Every row belongs to one group in each of 3 separate groupings. Each group adds its own fixed numbers to the row, and there is some noise. The rows also spread widely along 6 directions, which tell nothing about the answers.
Known rows, each followed by its group in each grouping:
[ 24 -10   4 -15  23  -1   6  18   3  -1   2  -3  -8   8   4 -21 -11  23
  -2  -3   4 -11]
gimo ser z_12
[ 21  14   3  24  22   0  -4   5  -1 -32 -13 -23  -7 -24  23 -17  -4   9
   2  -8   5  16]
gimo ser z_460
[ -3   1   2  18 -14  15  -1   1  -6   0   3   6   1   1 -10  10   4 -20
 -15  -4   0   9]
zukav Kur z_504
[ 21 -16  -6   0   7  -7  -8  34   0 -41 -28 -12 -33   1  -9  21  -6   7
   5   5  -4   8]
zefos lim z_504
[ -5 -19 -18   1  -7  -4   1  22   8 -40 -27  -2 -19   5 -21  37  -8 -12
   1   5   4  13]
zik lim z_233
[  5  -6   0  30  15   2   0   9  -7 -43  -2  -7   6 -15  20  -2  -3  -9
 -17   5 -10  10]
mago Kur z_460
[ -9   4  -7   4  -8 -14 -12  -1 -14   0  -4   9   0 -15   1 -13   2   8
   4  -8  20  12]
mago lim z_701
[  9  -5  14  -1  14  12   1   8  -3 -16  -1  -7  -4   4   5   4  -3  -3
  -3   7 -13   1]
pof ser z_233
[ 11  -6  -9 -11   7  -5  12  13  20 -13  -8  -4  -4  12 -12   0 -10  14
   9 -18  11   6]
zik ser z_701
[  9  -3  -6   6  -8  12   4   3  -1  -1   5   2  12   3  -2  -2   0 -12
  -3   2   3  10]
zefos lim z_12
[  5 -11   0   0  28   3   2   9   1  -8  -1   3  -5   6  -6   4 -13   7
 -14  12   1  -8]
zukav ser z_233
[ -3 -23  -2 -17  -6   0   6  12  -5  -2   0   8  -8  12  -8   7   0  -7
  -8   9  -9  -3]
pof lim z_12
[  7  -3  10  19   7  16 -11  12  -7 -15   3  -2  -6   2   1  12   3  -1
 -14   1 -10   0]
zukav ser z_701
[-17   2  -8  39 -19  24  -5  -7  -4 -27   1  -1   9 -12 -10  29  14 -38
 -11  -8   0  28]
zik ser z_701
[ 10 -12   1  -9  23  -1   8  10   0 -10   7   2  -8   6  -5 -17  -8  12
  -7  -3   9  -4]
zik ser z_504
[  6  -1   3  -5  15  -2  -6  -4 -18   9  14   6  -5  -8  -9 -18   4  12
  -4  -6  15   1]
zefos ser z_504
[  4  -8  10  12  -9  11  -5   9 -10  -8   8   3  10   2   9   2   6 -10
 -10   2  -9   2]
mago lim z_701
[ 22   7   3   4   5   4   3  14   7 -16 -10  -8  12   0  17 -17 -15   8
  10   0   6   9]
mago lim z_233
[ -8  -8  -9   1  18  -1  -4  -6 -10  -6   2   5  -1 -11 -15   6  -1  -2
  -3   2  15   5]
zefos ser z_233
[ 20   5   2  -9 -12   6   5   8   3  16   0  -5   5   6   5 -21  -4   5
   7 -11   9   6]
gimo lim z_12
[ -7  14  -6  26 -24  12 -13  -7  -7  -5  -3  10  -7 -11 -15  16   0 -28
   1  -4  11  22]
zukav ser z_12
[ 14   0   7  -4   2   5 -11   9  -6  -2   4  -3  -7   0  -6   2   5  12
   8 -11   5   1]
zefos ser z_701
[  2  10  12 -24 -15   8  18 -10   4  45  20   8  29  16   1 -32   9   8
   7 -27   7   6]
pof Kur z_701
[-14  -9 -17   7  -5  10  10 -13  -7  11  13  12  22   2 -15   3   9 -24
 -19  -1   5  12]
zefos lim z_504

New rows. What belongs after each?
[  3  -7   6   1   1   4  -6  10  -7 -10   6  -1 -10   0  -8   5   5   5
  -2 -10   6   1]
zik ser z_701
[ 23   6  25 -11 -14  15  -8   6 -17  20   7  -8   6   3   9 -15   5   6
   6  -8   5  -7]
gimo lim z_233
[ 13 -14   9 -29  -4  -2   4  20   4  16   3  -1 -15  25 -19  10  -1  15
   4 -17  -4 -16]
gimo ser z_701
[ 11   4   6 -27 -21   1  10   7   9  18  -5   2  -2  17  -8  -9  -3   0
  15 -13   2   8]
pof lim z_504
[ 10 -39   9 -12  -2  10   2  28 -12  -5  11   1 -15  24 -11  19   3  -8
 -26  17 -22 -27]
gimo lim z_12
[ 11  -6   5   1   4   2  -1  12  -3 -14   5   7  -5   6   1  -4 -11  -1
   0   4  -2  -2]
mago ser z_12
[ 13 -30   5  -8  44  11   7  16  -2 -19  14  -1   6  11  -1   4  -6  10
 -24  18 -16 -20]
zefos ser z_233
[  9  -1  -4  -3  -5  -2   7  11   2  -5   5   6   9   2   3 -15  -7  -2
   2  -6   8   5]
mago Kur z_12
[  1  13   8  25  -2  21   3 -17  -3   7  16   3  21  -4   6  -8   1 -16
 -13  -4  -1   8]
zukav ser z_460
[ -4 -13  11  -3   0  11   8  -7 -12  22  29  10  14  11  -1  -9   3  -3
 -29   3  -6 -16]
zukav Kur z_460
[ 18   3   5 -19 -21  -8  -8  21   3  13  -8   4 -23  10 -14  -3 -12  14
  16 -12  15   0]
zukav Kur z_12
[  5  -1  -4   6  -3  -2   6  10  -2  -9   2   6   8  -2   4 -12  -6  -7
   0  -3   7   9]
mago Kur z_12
[ -7   0  -7   2  -3   1   3  -4  -3   9  -1   0   5  -2 -12   4   8  -3
  -1 -19   9   8]
gimo ser z_701
[  3   4   7  16  16  12  -8  -9 -17   3  19  -1  16 -14   9 -14  12   6
  -8  -6   7   6]
zefos ser z_701
[ 32   2  18  -4   0  13 -15  21 -10 -11  -2 -14  -6   0  12  -4  -1  13
  11   4  -1   0]
zefos lim z_233
[ -2  10 -18   7 -10   3  17 -12  17  12  -4   4  20   4  -3  -9 -11  -9
  -1 -10  12  15]
zukav lim z_460
[ -8 -20   0  -3  14 -12  -2   9 -16  -7   9   9   1  -2   1  -9   6  13
 -15  -1   4  -7]
mago Kur z_701
[  2 -13  15   2  14  13  -8   5 -19 -10  16   2  -6  -3  -1   0   3   0
 -15   8   6  -7]
zik ser z_233
[ -3  -3   9  24   6   6 -19  -3 -33 -18   8  -5  -4 -25  19 -18  16   9
 -16   3  16  10]
zik lim z_701
[ -2   8   2  -4  -6  -3   1  -5   0  -5  -6  -2  -8  -3  -4  -1  -2  -4
  12 -12   1  13]
pof ser z_460
[-10  -8 -14   8  11  12  16  -8   7  10  16  15  19  11 -10  -4 -10 -15
 -22   4   2   2]
zukav ser z_12
[ 16 -10  25 -10  -8  10  -8  11 -22  11  12  -3 -20   8 -11   3   7   1
  -8  -6  -6 -19]
gimo ser z_504
[  0 -28  -9 -15  30  -9  11   2  -7  -1  13   5   5   5   0 -14  -4  15
 -24   8  -1 -14]
zefos lim z_460
[ -5   0   2  17  -7   3 -12   2 -15 -14   5  10  -4 -11  -5   3  -2 -17
  -3   2   4   8]
mago ser z_12
[ -1  -7   0 -12  16 -16 -10   6 -15  -9  -6   6 -24 -10  -1 -18  -4  19
   7   2  13   4]
pof ser z_12
[  6  10  22  11 -27  16 -14   3 -16   0  12   3   0   1  -3  13  11 -15
   4  -9  -9   3]
mago ser z_701
[  5  -9  -6 -22  -3  -1   2   7   1  10  10  10  -6  14 -24   4  -7   3
   7  -5   6  -3]
zefos ser z_12
[  1  -6  18  -1 -10  18   1   2 -12   0  12   5  -8   9  -9   9   9 -17
 -10   0 -17  -1]
pof ser z_504
[-10  -4 -19 -12  -9  -8  18  -1  13  17  -4  14   1  16 -30   5  -8  -7
  -6 -12  14   7]
zukav Kur z_504
[  0 -12   1   6   2   2 -10  16 -10 -27 -17  -7 -26  -5 -18  32   2 -12
  -2   4  -4   1]
gimo ser z_233
[  0  -9  -9 -20  -4  -7  -3   6  -4   8   4  10 -13   6 -26   5  -6   3
  10  -5  14   0]
zefos ser z_12
[  8  -2   1   6 -11  14   4  12  18  -3  -4   0   0  22 -19  26  -4  -9
  -2  -9 -10   3]
zukav ser z_701
[ -2 -23  12 -23   8   1   7   1  -4  21  26  13  -5  24 -19   3  -5   5
 -23   5 -10 -30]
zukav ser z_460
[  9  -2   3  14  22   7  -4  12   2 -14   0  -2  -3   0   5  -1  -6  12
 -11  -1  -4   0]
zukav ser z_701
[  1  -9  20   5  23   0 -14  -7 -37   2  21  -5  -7 -19  14 -24  11  14
 -24   4   4 -16]
gimo ser z_460
[ 12  13   2  31   3   9 -19  16  -9 -36 -25 -13 -14 -23  12  10  -2  -3
   1   3   7  21]
zukav Kur z_233
[  5  15  -8   6 -17  -2   2  -4   1   2 -12 -11   3 -11   2 -10   0  -5
  10 -18  15  18]
gimo lim z_460
[  9  -2   0   3  15   5  -2   6  -2   3  11   7  -4   5   0 -16 -11   9
  -9   4   8  -3]
zukav ser z_12
[ 13  -2  13 -10  18   9  18 -13  -5  31  32  -2  27  10  13 -38  -1  12
 -14 -10   2 -13]
gimo ser z_460
[  0 -12   7   1   2  15   1   8   1 -20  -6  -2  -5   7  -9  26   0 -18
  -4   8 -19   4]
pof ser z_233
[-10 -18 -10  12  18   9  16   6  13 -24  -4  -1   9   7  -4  14   0 -11
 -15   2 -20   9]
pof ser z_701
[  8  -6  -9 -13  16  -8   7  14   9 -11 -15  -8 -10   7 -15   6 -13   7
   5  -8   8   1]
gimo ser z_233
